All groups share one centre, and each spreads out both ways along 7 directions, with some noise.
In the rows, 128 means zero.
Known rows, each followed by its group:
[146 160 112 148 165 154 118 128 167 176 127 116 142 112]	(3)
[137 138 108 137 137 179 107  87 143 163 160  84 166  85]	(3)
[152 114 144  99 112 119 110 121  99 124 122 164 131 162]	(3)
[129 132 117 131 137 130 123  88 122 125 130 130 150 132]	(0)
[137 119 139 113 153 103  93  97 112 138 123 141 165 121]	(0)
[111 115 139 149 134 131 122 126 153 123  98 129 131 115]	(1)
[151  96 139 110 138 114 121 142  86  91 132 180 120 146]	(2)
[140 107 142 127 132  95 109 155 147 101 113 149 124 140]	(2)
[148 166 126 105 106  94 131 153 146 163 134 127 113 175]	(2)
[142 144 118 133 171 142 116 110 121 183 131 148 146 122]	(1)
[133 119 145 110 101  91 103 142 151 130 125 126 129 151]	(1)
[123 135  91 157 147 223 165 106 107 102 163  79 127  66]	(3)
[129  86 157 113 130 103  91 133 113 107 120 144 140 119]	(3)
[126 123 131 143 144 136 124 122 143 126 111 131 138 120]	(0)
[156 141 129 114 124 131 115 135 140 152 125 146 126 157]	(1)
[120 126 118 156 139 155 122 103 160 128 122 116 147 112]	(2)
[126 110 137 144 169 140 102 122 131 146 113 139 149  94]	(0)
[146 132 126 116 141 117  97 130 133 187 152 145 144 127]	(0)
[194 144 111 118 128 195  90 130 172 179 152 128 144 134]	(1)
[114 129 120 149 131 152 137 109 138 138 120 141 129 129]	(2)
[101 120 115 147 137 137 137 135 128 139 150 111 122  92]	(1)
[124 115 138 140 123  90  74  93 197 144 109 129 176 140]	(3)
[131 133 142 122 108  70  91 141 200 158 108 127 137 159]	(2)
[144 117 126 147 164 153 115 107 133 106 116 135 150 110]	(0)
[155 130 109 120 133 131 114  95 122 115 163 124 157 134]	(0)
[157 158 102 153 157 167 131 111 169 131 125 123 144 134]	(3)
[138 139 109 162 159 123 144 148 176  90 118 132 121 130]	(3)
[122  82 130 122 111  91  97 111 133  93 161 132 148 117]	(2)
[126 109 127 127 141 108 126 134 116  95 139 126 131 108]	(1)
[110 123 113 127 176 127 134 154  78 182 177 130 121  68]	(1)
[163 134 110 153 107 226 134 139 183 119 134 112 116 128]	(1)
[ 98  86 115 148 107 126 110  78 142 108 157 129 158 111]	(2)
[ 88  95 154 144 157 101  87 125 147 162 112 112 152  65]	(0)
[145 156 138 118 162 119 116 182 147 160 120  79 125  86]	(2)
[111 120  84 157 133 176 158 146 134 137 189 118 105  83]	(0)
[140 121 138 119 151 133 102 137 128 161 132 121 140  99]	(3)

New rows. What belongs after each?
[ 73 108 142 137 164  69 140 132  87 109 111 138 123  99]	(1)
[130 127 118 138 122 179 134  85 120 130 131 123 143 122]	(3)
[120 113 125 133 122 126 119 114 128 128 140 134 136 121]	(2)
[138 137 124 147 153 159 126 126 145 131 111 120 136 110]	(2)
[124 138 141 135  91  83 132  85 161  76  65 149 141 205]	(1)
[126 143 138 113 115  84 137 189 135 136 124 125  90 143]	(2)
[ 87  94 163 132 155  93 128 158  90 106  94 134 112  87]	(0)
[151 139 118 116 152 139 123 139 111 128 156  88 139  87]	(2)
[185 101 146  87 146 123 115 209  75  91 153 156  95 119]	(1)
[ 92 140 129 123  96  78 115  78 143 162 130 104 159 146]	(0)
[108 119 128 147 123 114 106 113 174 146 118 126 144 128]	(2)
[ 53 106  98 179 127 176 144  73 132 137 171  70 152  38]	(2)
[148 133 123 134 172 169 122 128 112 123 141  95 149  69]	(2)
[180 125 139 102 153 114  91 145 128 117 127 133 148 129]	(2)
[128 154 155 125 133  76 103 190 198 188  85 112 114 135]	(2)
[120 114 118 144 153 135 111  86 130 124 146 115 163  89]	(0)
[197 160 133  84 120  84 132 192 135  97 132 126 102 183]	(2)
[137 100 154 122 169  85  51 144 166 161 129 108 171  72]	(3)
[108 113 121 138 115 134 134 152 141 132 154 104 117  95]	(1)
[124 132 122 132 121 125 147 114 118  98 125 129 125 145]	(0)
[142 117 112 108 147  85 117 109  94  96 174 119 156 115]	(1)
[171 100 153 136 196 155  64 158 160 155 103 156 151  84]	(0)
[114 129 120 135 139 150 116  99 126 175 142 119 150 100]	(2)
[151 114 138 126 142 156 112 169 137 137 124 139 115 115]	(1)
[ 85 106 102 174 138 182 144  81 133 116 156  93 148  65]	(2)
[114 129 139 139 132  91 107 135 170 169 108 139 134 135]	(3)
[129 121 129 123 142 133 116 152 130 161 139 134 122 106]	(1)
[133 122 131 139 125 113 121 140 166 106 119 127 128 138]	(2)
[146 111 142 122 160  97  89 151 147 129 119 137 144 112]	(3)
[154 132 117 152 102 139 135  88 185  93  85 200 130 229]	(2)
[122 126 118 143 158 157 141 129 110 138 136 146 123 105]	(0)
[ 84 115 114 142  67 124 156 154 156 113 163  82  94 110]	(1)
[156 112 126 130 140  96  99 125 166  87 131 132 153 141]	(3)
[ 63 114 123 171  95 131 133  81 179 173 110 156 131 146]	(2)
[136 120 123 135 153 145 127 121 119 122 137 138 134 114]	(0)
[153 148 118 115 146 122 130 161 127 144 144 132 117 132]	(3)
[ 59 135 125 184  97 122 160 132 202 162  78 151  96 157]	(2)
[154 134  96 119 128 126 100  60 131 137 185 115 184 134]	(0)
[131 112 129 121 116 102 102 115 142 139 144 136 145 136]	(2)
[ 97 104 126 145  86 103 145 119 145 110 117 182 105 179]	(2)
[101 106 132 149 109 119 142 128 147  66 109 112 120 120]	(1)
[138 132 142 116 125  99 106 139 152 158 113 147 128 156]	(2)
[179 149 145 104 146  96 100 177 164 131 108 123 127 149]	(2)
[150 135 122 150 120 170 119  97 181 104 100 128 145 150]	(1)
[ 84  93 161 128 122  79 138 173 110  70 100 108  96  98]	(0)
[126 105 130 137 129 119 100 137 162 123 141 103 142  95]	(0)
[149 108 141 123 149 113  90 127 142 117 116 140 152 126]	(3)
[133 105 147 137 149 158 116 120 116 113  94 157 133 120]	(3)
[109 169 108 142 122 131 147 103 147 207 134 137 128 154]	(1)
[ 93 159 109 165 139 170 167 105 141 189 110 148 115 135]	(0)
[133 126 112 153 143 174 118 180 186 203 149 137 106  99]	(0)
[132 123 139 153 169 161 114 133 152 146  88 151 133 107]	(0)
[106 121 120 138 107 119 146 134 132 120 138 131 111 134]	(2)
